Each cloud of rows lies close to a flat space through zero, with a little noise off it, and is much wider in some directions of that space than in others. After each cloud: how many dimensions does that space have?

[[-18  30  -8  26  -5 -68 -14  -3 -48   9 -50  16  76 -12  42   2 -21 -14
    3  -3  17 -25]
 [  5  -7   1   0   2   7   6  -4   1  -1   1   6  -3  -7   5   6  -1  -1
   -9   6   0   6]
 [ -5  25   8  -4  -9 -32 -16  13  -8  13 -10 -16  24   9  -2 -24 -14   3
   26 -10  -1 -12]
 [ -6   6 -18  16  -1 -33  -6  -3 -26  -6 -11   9  26  18  14  -2   1  -8
    8  -9   4 -13]
 [  7 -29  10  -8  11  65  27 -18  31  -8  13  18 -46 -42  -8  39  15   0
  -45  25  -1  24]
 [ -9 -17  11  -7   9  56  23 -17  30   1  -3  15 -36 -54  -4  41  10  -1
  -43  25   4  17]
 [  3   0   4  -3  -1   2  -1   1   0   2  -2   1   1  -8   2   1  -6   0
   -4   5   1   1]
 [ -7  30  13  -2  -9 -39 -19  10 -15  17 -27  -9  41 -12  13 -16 -24   2
   17   1   4 -12]
 [  5 -24 -10   0   8  36  16 -10  15 -14  21  10 -35   4 -10  16  21  -2
  -15   2  -4  13]
 [-16  -4   2  -8   7  34   7  -1  25   2   4  -6 -31 -15 -22  16  15   3
   -8   1  -4   1]
 [ -5 -13   5  -9   6  41  16  -6  25  -1  11   2 -35 -16 -17  18  15   1
  -18   8  -4   9]
 [-31  -7  -6   6   9  35  19 -17  17   3 -18  16 -21 -40  -5  42  20  -8
  -34   8   5  -3]
 [-11  -2 -13  15   5  -8   5 -10 -12  -6 -13  17  13  -5  13  17   6  -9
  -14   2   7  -7]
 [-15  11  -8   8  -1 -16  -1  -2 -13   4 -19   6  18  -9   8   9   0  -6
   -4   0   7 -11]
 [ 14  -6 -14   8  -1 -14  -2   2 -13 -13  17   1   6  34   4 -14   4  -2
   11  -9  -4   1]
 [  3 -16   7  -5   7  38  13 -11  21  -2   5   9 -25 -27  -5  22   6   2
  -26  18   0  15]
 [-29  -7 -34  23   9  -5  12 -16 -17 -11 -12  20   1  11   5  28  29 -17
   -9 -12   3 -16]
 [-35  -7 -17  11  11  24  18 -17   9  -2 -19  19 -16 -27  -4  43  26 -12
  -28   2   5  -9]
 [-12  23  -1  10  -4 -41 -13   3 -24  10 -30   1  41  -6  18  -5 -14  -4
   11  -5   9 -18]
 [ 17  -5   6  -9  -3   7  -3   7   7  -2  19  -9 -11  14  -6 -15  -5   7
    9  -2  -8   9]
 [ 17   2  10  -5  -4  -5  -4   3  -3   0   4  -4   9  -4   7 -12 -16   7
    2   7  -1   8]
 [ -4  -8  18 -18   4  48  13  -3  35   6  11  -5 -38 -33 -21  15   7   6
  -19  14  -4  14]
 [  0  26   6   6 -11 -52 -20  12 -27  12 -24  -6  50   6  19 -23 -25  -1
   21  -6   6 -14]
 [ 13 -13   6  -3   1  17   5  -3   8  -5  12   3 -13  -6  -1   4  -2   3
  -10   9  -2  12]
 [-13  12  10  -3  -1  -2  -1  -1   2  11 -23   1  13 -32   4  10  -7  -2
   -8   8   5  -5]
 [ 23  14  12  -6 -13 -36 -21  19 -12   4  12 -18  25  30   6 -44 -24  12
   34  -9  -5   1]
 [-36  16 -16  18   3 -24   1  -9 -16   6 -39  14  28 -17  13  23   6 -16
   -8  -4  11 -23]]
 -> 4

[[ -5 -17   6 -16  55  28   6  37  11 -10  14 -18  -6   3 -26 -14   4 -11
   18  23 -26 -41]
 [ -1  -8  13 -18  25  20  -2  22  -5 -11   1  -8  -9   6  -9  -9   7  -4
   -4  15 -10 -20]
 [  3  12 -26  14 -13   5   0 -19  -7  -7  -6   7  31 -13 -17 -27   4  -3
   10 -16  -3   4]
 [ -6   7  11 -17  25   2   0  18  18 -15  16   1 -14  -3  14  -5   4  -7
    7   2 -14  -1]
 [ -1 -11 -26  25 -22  11   5 -22 -12  19 -24  -8  14   1 -31  -2 -10   1
    8 -19  14  -3]
 [ -1  14   1  15 -20 -30  -2 -16  12   6   3  13   1  -9  17  22 -10  17
   -3  -9  15  22]
 [ -5 -23 -33 -28  15  54   8 -11   1 -13 -24  -7   0 -21 -44 -36  -9   6
   20 -18 -17 -25]
 [  0 -34  -1   0  15  30  13  14 -31  25 -15 -34  -1  22 -24 -10   5 -24
    7  14  -3 -34]
 [ -3   3  21   3  -7 -15  -2   1  16   6 -10 -13 -23   2  17  30 -15  15
   -8  -4  23   9]
 [ -3  -1  -7   9   4  13   1   4 -11  -1  -6  -5   9   4 -19 -13   5  -8
    6  -5   1  -8]
 [  4   5  -6   2  -4  -7   3  -8   2   2   3  -2  11  -6   8  -7   0  -3
    4   0  -5   2]
 [  1 -10 -20 -13   2  24   3  -8   3  -2  -8  -8   1   0  -9 -21  -2 -10
    9 -10 -15  -8]
 [ -3  15 -18   9  -8   7  -6  -9   2 -13  -2  16  14  -5 -12 -18   5  -5
    5 -21  -3  12]
 [  0   5  -8   5  -9   7  -5  -2  -8  -2   0   7   5  14   1 -13  10 -18
   -2 -12  -3  11]
 [ -1  19   7   3  10 -22  -3   0  41 -12  13   0  -4 -15  15  15 -14  17
    7   1   1   9]
 [ 10   9  12  12 -34 -31  -3 -15 -24  13  -1   5   9   8  31  12   7  -1
  -22   6  16  22]
 [  5  -5  -5   4 -26  -3   1 -14 -22  15  -7   3   3  14  12   0   5 -12
  -10  -6   4  13]
 [ -8 -18   8 -22  39  33   4  29  17  -6  -2 -26 -25  11 -10  -9  -2 -14
   12   5 -15 -26]
 [  5 -10   6 -34  25  12   3  15  -5 -11  18   6  -5  -2  10 -19  13 -11
    0  20 -30 -15]
 [  2  12 -11  12  -1  -6  -2  -9  16  -6   2  -2  18 -11  -6  -6  -6   5
    8  -4  -1   1]
 [  3  23 -11  23 -22 -21  -8 -22  20  -5  -1   5  19 -11   2   6 -11  14
    0 -13  12  19]
 [ -6  -3  -8  26 -18  -1   4  -9 -13  19 -16  -7   4  10 -12   8  -3  -6
    5 -16  19   6]
 [  0   1 -15  18  -2   3  -4  -2   2   3   4   4  14   9 -16  -4   1 -10
    6  -5  -4   0]
 [ -2 -12  11  -9   9   2   3   6   4   3  -5  -8 -14  -4  -3  14  -8  13
   -3   9   4 -11]
 [  2   3 -15  11 -15   4   3 -19 -12   1 -15  -2  19 -15 -17 -11  -4  10
    5 -10   9  -2]
 [  0   6  19  23 -20 -34   0  -2  -9  21   1   3  -5  10  20  33  -1   6
  -12   4  24  17]
 [ -1  11   6   2  25 -13   0  14  29  -9  23  -1   3  -5   6   2  -3   0
   12  11 -13  -6]]
 -> 9

[[-21   9 -51 -24 -40  -2  21 -27  28  34 -14 -30  14   6  20  48  13 -18
   12 -10 -65   9]
 [  4  -2 -17   7  24   7  -9 -35  -7 -27  -5  16 -14  17 -21 -30 -26   6
   31  -2  33   6]
 [-24  37  13  -8  11 -30   7  -8  25 -20 -56   4  -6  30 -14 -19  18  44
   12 -21 -21 -30]
 [-35 -10 -10  23  20 -35  -1 -26  46  -3   3 -31  -7  27  27 -38  -3 -10
   28 -15  -8  22]
 [-13  -5 -13  20 -12  29  -9 -18  -7 -28 -41  19   7   3  -3   7  11   4
    8 -17  -3  -3]
 [ -1 -10 -14   4  -4  -9  10 -12 -22 -15  -2 -13  16   2  -4  14  40  14
  -18 -11 -44   6]
 [ -4  26  52  -4  14   7   1 -23   2  20  19   5  -7   9   1 -29 -35 -26
   27 -21  61  -2]
 [  1 -37  -1  11 -11  -4 -15  12  -2 -13  -7 -10  23   3  51  22  10   3
   -8   4 -23   8]
 [-20 -48 -32  26  17 -15  42 -50 -17  -1   5  21  30  -6  47  34  21   2
  -22  34 -14 -19]
 [  4 -34  -9   2   7 -39  33  -3  -1   4  19   8   9  19   8   0  -6  33
   -9 -15 -21  32]
 [ 47 -35 -34  24 -40  -5 -10  -3   3  36   9  16 -32   9   2   6  17  28
  -12 -25 -32 -29]
 [ -6   6 -14   0 -12 -25   7  -6 -10 -19 -21   1   0   1 -29  -2  42  -8
  -45  -3  12 -15]
 [-29  11  -2  37  -4  14 -37  13  26   5   0  21   2  11   8  16  18   2
   -8 -25  27  31]
 [-14 -36   2   8   1  36   2  -2  26  46   3 -16  11  -9  51   0   8 -17
   -2  31   1  27]
 [-31  25   6 -19 -29 -13  10 -11  14  19 -20 -35  -1  36  34  29  -3  26
   11 -14 -19  21]
 [ -8   7  14 -33 -16 -27   5  20   8 -32 -17  24 -20   5 -45  -5   0 -30
   -8  12   2 -41]
 [ 23 -61  16 -12  27  -2  31  -9 -16  13  -3 -17 -21   5  36 -15  14  27
   -1  55   3   5]
 [-20   9  25   2   3  17   0  33  21 -36  21  14  -7 -11  20 -17   4 -22
    9  14  15  25]
 [-17  17  -6  22   3 -33 -16  -4  16 -17  -3 -35  28  36 -62  -2  30 -11
  -10 -33 -36  11]
 [-15   1  36   0  19   3  14  29  12 -35 -32   1 -16   8 -20  -3  12  -8
   14  33  10  -3]
 [ 16  10  23   9  27  -4  -3  -3  18 -14  24  14   4   0 -28  -2  -7   7
   -1 -35  52  12]
 [ 21  16   5  35 -37   8 -29  31 -13  54  30  31   7  28   4  17  41  -2
   -9 -16 -39   6]
 [-35 -33   2  29  15 -35   6  -7   4 -23   8 -28   5 -26  -7   9  14 -20
  -51   3  19 -16]
 [ 13   5  -8  29  -9 -25 -19  32  22  -2  14  23  -9  -7  28 -16  14  12
  -17 -35  16   7]
 [ -7 -22   5 -11  10   9   0 -14 -22 -14  -3  12 -30  -2 -18 -12  27   9
    5  22 -31 -28]
 [ 13 -17 -26 -40  31  -3  -8 -14   0  37 -12  40 -21 -23  48   5   0  26
   10  17  28  -6]
 [-18  31  16  12  -6  -2  -7  30 -11  16 -42   3   7  22  35   0  -2 -13
   40 -12 -14  34]]
 -> 20

[[-24 -78 -27 -37 -33  21  19 -28  11 -41 -14 -35  -1  35   2  -8  43  40
  -30 -24  22  25]
 [ 23  30 -14  22  15 -32 -12  -7  56 -58 -53  -5 -41  -8 -46 -21  11 -14
   -5 -19  -9 -18]
 [ 19   9  45  34   6 -76  -7  -7  26 -39  19  27 -37  11 -75  30  16  57
   38  84  23  58]
 [ 58  27  14  17 -18 -22 -22  11  14  11 -25  23  -7 -49 -28 -20   3  27
   22  65  13  -7]
 [-15  74 -20  22  25  52  -7  -5 -31  22  13  -2  32  -2 -22  -7 -25 -32
   55  -6 -30 -21]
 [ 33  65  24  -8 -41 -11 -35  37  18 -15 -34   0  25 -27  12 -42 -35 -26
   25 -11  34 -15]
 [ 19  -7  11  20  -1  32 -50  14 -28 -23  68  52   6   4  -4   4   8 -45
    8  40  18 -22]
 [ 35  33  -8 -43 -83 -10  50  16  -5 -20   1  47  39  25 -22  -2  -9   6
   20  26 -16  48]
 [-11  -6  10   3 -30   9 -29 -15 -29  -5  34   9  -5 -17 -31 -22 -39 -16
   35  34 -35  10]
 [  6 -59  13 -23 -41  12  28 -34  -2 -28  15 -11  41 -35  42  17 -12  33
   -8 -35 -17  49]
 [  2 -34 -11  18 -23 -24   3 -21  -8 -26  18  21   9  11 -42  26   7  10
  -13  44  -3 -33]
 [-28  23  24   2 -13   7  15  40   7   1  -2  -4 -12   3   0  43 -13  44
  -22  28   0  11]
 [ 26 -28 -24   7 -16  25  69 -69   2 -29  -7  11 -18 -13  16 -87  15  11
  -51 -18  24  22]
 [  1  62  11  31  18  27 -67  25  -1  47  -3 -38  36 -40  14 -14 -13 -33
   34  -4  -6 -88]
 [-37 -41  22 -18  19 -23 -32  38  17 -26 -46  -9 -72  20  -2  28 -24  20
   32  12 -16  57]
 [ 39  17  31 -25 -46 -42  -3  17  36  13  -9   3  -2 -29  63 -59 -11 -29
   24  -1  14  24]
 [-15 -24 -22  28  -1  18  -2 -57  -5 -17   6 -17   1 -41   8 -18 -20 -38
   -7  -3 -20 -55]
 [-13   4 -23  45 -14  15 -12   5 -10 -16  75  52  14  12   3 -22  -9   5
    7   9 -13  -3]
 [  6   3  23  -8 -37  47  54   7 -10  22  14  -9  39  38  33 -23  28  42
  -27 -10 -20   9]
 [ -1 -88   8  14  28   3  -7 -59 -22 -13  -9  -3 -26   3  12  20  22 -19
   35  73  22 -19]
 [ 17 -12 -30  10  30  -9  -3  21 -33  43  26  74 -21  47   2 -40   2 -37
    8   8 -35  -4]
 [ 12 -85  -8 -10  23  18 -12 -41  19  -5 -45 -33 -23 -44  31  -2  21  27
   34 -10 -43  30]
 [  6  39  -1 -52 -34  13  45 -23 -30  22  43 -12  44 -27 -20  13 -23 -10
  -18 -37 -23  60]
 [ 17  46  21  19  -6   8  34 -12 -28  32  58  25  56  -9  23 -36 -20  32
   26 -14  19  55]
 [-34  42  12  -3 -17   3  23 -23 -47  22  56  -8  31   6 -47  21 -32  11
   21  28   3  33]
 [ 44  54  28  -6  -8 -43 -30  19 -41  25  16  41  28   7 -21 -60 -57 -57
   44 -24  -3  16]
 [ 17  26  15 -29   5  29  72  26 -11 -10 -39  18  10  74   0  18  31  30
  -26  -5  15  36]]
 -> 17

[[  3  29   8 -12   8 -17  24   8   6  18 -41  -2   0 -15  -8  27  -5 -18
   27  -9  28   8]
 [  3   3  18  -2   9 -32 -12 -23  16   0 -48 -17  -1 -19   2  -9   7 -14
  -15   8  31   4]
 [  9  30  -6  10  21 -17  11   1  22  47 -14 -14  27  15  19 -16  39  -3
    8   1  50  25]
 [-10 -12  24  -5  13 -16  19  48  29 -14  -8   0   3  -8   6  24 -11  36
   -7 -46  -5 -32]
 [ 52  23   1 -15 -39  13  -4 -27 -29  24 -25 -24  12 -16 -12   4 -12  -9
   29  32  22  13]
 [ -8   2  32  31   2 -13 -29  28  14  -5 -14 -15  -4   4  -9  -8  -5  35
  -23 -21 -20 -20]
 [-17 -21  -8  -5  11   4  20  40  -4  -4  33  28  -1   5  40  17 -11  29
    8  -2  24 -27]
 [-53 -25  10  19  10  14 -13  24  14  -2  46   2  14  52  -8  16  28  -4
    5 -37   5 -29]
 [ -1 -19 -21 -13   3  20  23   0 -28 -17 -19   1  16   3  21  40  17  -9
   17   4  -2  12]
 [-20   3  34  17   0 -10   0  22  13 -16   1  10  -1   3  10 -30 -15  10
  -17   0  11   3]
 [-44 -39   9   9   8 -14   1  38  -9 -10 -17  16   5   7  20  14  21   0
  -29 -20  11  -2]
 [-22  -2  -1  16  23 -29   3  -6   5   7 -28 -15 -12   5  13  -5  45 -19
    8  25  43   6]
 [ 20   1  -7  -8   3  -9  -1  18   6   4 -61 -28  14   4  -1  -2 -25  26
   -8  27   7   8]
 [ 25  11  22 -28 -19  -5   7 -21   9  -5   4  21  -3  -9   8  -2 -46   0
   16   8  31 -11]
 [ 22   0 -43  -3   2  -7  27  -1 -31   6 -19   9   2  -7   4   2  -7   5
   30  34 -14  16]
 [ -1  31  25   3   6  -7 -18  21  53   0   4 -32  -3   9 -12   7 -10  28
   -9 -28 -27  -1]
 [ -2 -16 -14   2  -1 -14 -14 -25 -27 -12 -19   9 -42 -28  -2  10  13 -15
   -7  29 -25  11]
 [ 34 -11  15 -25 -12   1   6   5  22   2   0  23  12 -11 -11  33 -44  44
   46 -11 -27  -1]
 [ -5  -3  -7 -15  14   3 -18 -10  12 -13  12  -1   9 -19  -2   2  29 -10
  -22 -11   8 -19]
 [  5   6  26  13  -2  12  -1   3  -4  -5 -21 -18  -6  10  12   0 -14   9
    2  11  19  -3]
 [-28 -15  -1  37  18 -12   5  15   2 -27  16 -27   4  12  30   2  38  18
   -3 -18 -17 -18]
 [ 16 -46  28 -23 -31  -4 -27   5  -3   5 -39 -21 -28   0 -10  19  50   0
  -31  22  28   4]
 [ 19 -25   2  -5  -3  31  20 -25 -27 -29  31  50  19  -1  24 -16 -32  11
   16   8   8 -15]
 [  8  27  13   5 -12 -22 -11  -8  13   9 -11 -24  -7   3   2 -10  -9  -3
   -9   0   5   7]
 [ 13 -34 -20 -31  14   6  12  16   0 -11  -7  20 -10 -20  22   7   3  22
  -35   7   9 -13]
 [  9 -40  12 -14 -11   5  15   4  -5  13  -6  21 -17  16  -7  -7 -19   8
   10  22  30  -7]
 [ -8 -18 -16   7   9  29  10 -31 -18   1  21   5   2 -18   1 -18 -15 -15
   13  19 -14  17]]
 -> 18

[[ 10   4  -4 -11 -12 -19   0   4  13   6  38  -2  12  12   7  -2  24 -16
   -6 -30  25  -1]
 [ 15   5  -8  -2   0  -2   4  -5  -4  -5   1  -5   0  12  -3   0  -2  -3
    2  -3  11  -3]
 [  7  32 -12  -7  23  21  10 -11 -12  -4 -46  -9 -25   2 -14 -10 -34  18
    9  35 -19 -11]
 [  0 -15  -6  12 -16  36  -1 -25  -7 -22   7   6   1  20  -8  19   0  -9
   16   1   0  24]
 [  5 -16  -5   9  -9  14   0 -10  -7 -13   4   3   4  13  -3  11   1  -8
    9  -6   7  13]
 [  2 -13   2   0  -9  -6   0  13   6   6  15   4   9   4   5   5  15 -11
    1 -25  15   8]
 [  1 -16   3   1 -32 -30 -10 -20  10  -8  72   3  27   8  13   6  39 -17
  -17 -25  18   2]
 [-12 -26   8  15 -26   3 -11 -24   0 -16  39   9  17   2   3  16  18  -9
   -4  -6  -4  15]
 [ -4  -4   0  10   8  -2  -3  -7 -12  -7 -19  -1  -4 -11  -3  -2 -17  12
   -3  25 -17  -7]
 [-20 -11  13   5  -1  -8  -7  11   6   9   0   8   6 -23   6   1   5   5
   -6   3 -12  -1]
 [ -6  -4   1   8  -6  11  -2 -18  -4 -12   4   4   1   0  -4   7  -3   3
    2  10 -11   4]
 [ 25 -35  -4  20 -15 -37  -4 -11 -15 -17  34  -5  27  11   6   4  15 -11
  -14 -13  25  -6]
 [-13  -4   5  -1  -9  12  -2   8  11   7  12   8   3  -1   2   7  12  -5
    5 -13   0  13]
 [  1 -35  -4  19 -42  18  -8 -41  -1 -32  60  10  23  28  -1  29  28 -22
    5 -22  16  30]
 [ 26 -14  -9  10  -3 -53  -3 -16 -16 -14  28 -12  20   2   6 -11   5   0
  -25   3  17 -26]
 [  4  23   8 -17  50 -50   7  66  -1  47 -62 -13 -15 -40  10 -39 -23  25
  -17  13  -3 -43]
 [ 12 -13   3  -5 -13 -42  -2  16  11  11  44  -3  22   3  14  -6  32 -15
  -15 -35  30  -9]
 [ 41 -11 -15   2  -6 -33   5  -3 -13 -11  23 -14  15  24   0  -6   8 -12
   -9 -20  39 -12]
 [ -2 -12   2   3 -12  20   2   9   7   1  10   7   5  12   1  13  12 -14
   13 -23  13  22]
 [  3 -22  -4  14 -20   4  -6 -26  -6 -21  27   2  12  12  -1  13   9  -7
   -2  -1   4  10]
 [ 12 -26  -4  13 -16   9  -1 -10  -6 -15  18   3  11  18  -2  15  10 -14
    7 -17  19  15]
 [ -9   7  -3   3  -7  33  -1 -22   0 -13  -1   5  -9   8  -8  11  -5   1
   12  11 -15  15]
 [-30 -15  15   7 -22  13 -11  -6  16   1  30  16  10  -9   7  14  23  -7
    0 -10 -12  18]
 [ 11   0  -2  -2  -3 -27  -2  -5  -2  -1  17  -5   8   0   4  -8   7   0
  -14  -1   8 -14]
 [ 29   0  -8   4  23 -37   7  12 -21   2 -26 -17  -1  -4   0 -20 -19  10
  -12  14  10 -29]
 [  0  -9  -4   6 -19  23  -1 -19   1 -16  23   3   4  18  -3  16  10 -12
   11 -11   6  20]
 [-16  22   9 -17  22   7   5  40  14  32 -36   3 -18 -19   3 -10  -7   8
    6  -2 -10  -4]]
 -> 5

[[-37  -4  -4  47  43  -7   9   1 -26   0  42 -17  13  15  -1  21 -26   5
  -15 -23  12  -5]
 [  4  26   0  -3   8  21   6   2 -20  14 -23   8  -1 -19 -24 -22   1  19
  -20  24   6   1]
 [-15 -45  -7  13  13 -28  -3 -25  34 -34   8   2  10   1  17  -1  -7 -17
   -3 -21   4 -16]
 [ 29  11  17 -18   6  13  16 -24 -23  17   9   1 -25   0 -13 -24  25   8
   10   8  34   8]
 [ -1   4   1  -7  25   8 -14   2 -13   5  12 -13 -23  -5   3  -7 -33   4
   20   7  12  -5]
 [  8 -26   9   1 -32  -6 -21   4   2 -13  24 -10  16  -1  -1  29   0 -15
   25   2  12  14]
 [-17 -18  -2 -12  21  -2   9   4   6  16  16   3  -1  43   0  -9  14  -7
  -23  -8   7  13]
 [-27   4  28 -30  10  12  -9 -38  -7   9 -14  -2   3  15   4 -15 -37  -5
   39 -22   3 -21]
 [  8 -11 -28 -12 -28   5  16 -20  -7  -7   8 -22  16 -23   7 -24  -7   0
    6   8  26   1]
 [  3  24 -12  -7  17 -13   6   0   8 -20  24  -8 -38  27 -16 -18  13  24
   -9 -12  -1   8]
 [ 12  -3   5  -9 -30 -17 -12 -15  -5  -2  11  -1  -5   3  13  -4  12 -20
  -19 -48  17 -29]
 [-22   8  -6   1  -7 -19 -21 -40  24  -3  13  22   2  16  -5   2  15 -19
  -26 -22 -44  16]
 [-18  -9 -25  11   4   5  11  11   2   1  24  -9  -3  32  -1  20  29  -9
  -31 -14 -17 -12]
 [-26  -5  16  17  -2 -11 -20   5  24  19  24   8  24   9   3  -6 -25 -11
    1 -15  27  17]
 [ 13 -30 -13  15 -30 -35  22  33  28  15 -12  21  -5  15  17   9 -27   5
   26  11 -13  -6]
 [-23 -17  -9  22   1  19 -21  20   7 -32  27  22   0 -41  11 -21  23  15
  -13 -18  -2  25]
 [-32  10  -6  -7  55   3   0  24 -35   1  -3 -39 -13 -16  15  15  -1  -9
   -1   1 -13  10]
 [  1   4 -24  17 -26  -7  -9   7  -7  -3   5 -19 -14   1 -32  16 -10 -18
    6  22   1  -5]
 [ -6  12   6   3  28  -3  -1   2   0  -5   7 -21  -2 -14   3  26   2  -2
    7   5 -11   7]
 [ -4 -16 -10  -7   0   4   0 -10  12  -8 -29  31  28  31  21  11 -10 -30
   16 -39   0  15]
 [ -8  22  36  36 -11   0 -21  19 -26  -2 -22 -21  24   3  14  -8 -12  -6
   31   4  26   8]
 [ 19  16  20  31   9  17   4  -4  21   5   3  -6 -21  -4   8 -13   2  -9
    9   1  15 -10]
 [ 13 -22  -3  12  13  15   3  -9  -1 -26  14  11   5  -9   4 -30  -2  21
  -18   9   8  36]
 [ 28  35  -4   1  -7  -2  12  11  15  -7   0   2 -21   4  12 -16 -11  38
    7  -1  -8 -12]
 [  1  25   7  -7  19  20  27 -32 -23 -18  18 -52   2 -29  -1 -14 -23   9
   -5 -36  26 -11]
 [ -7  -1 -20  -7   2 -15   6  -3 -27  -7   8 -24 -10   3  13  -4 -10  -7
  -18 -27  -3 -16]
 [  3  27 -22  13  33 -27  -4  13 -16  -1  29  -9 -21   8   0  22   6  32
   -1  23   2 -29]]
 -> 20
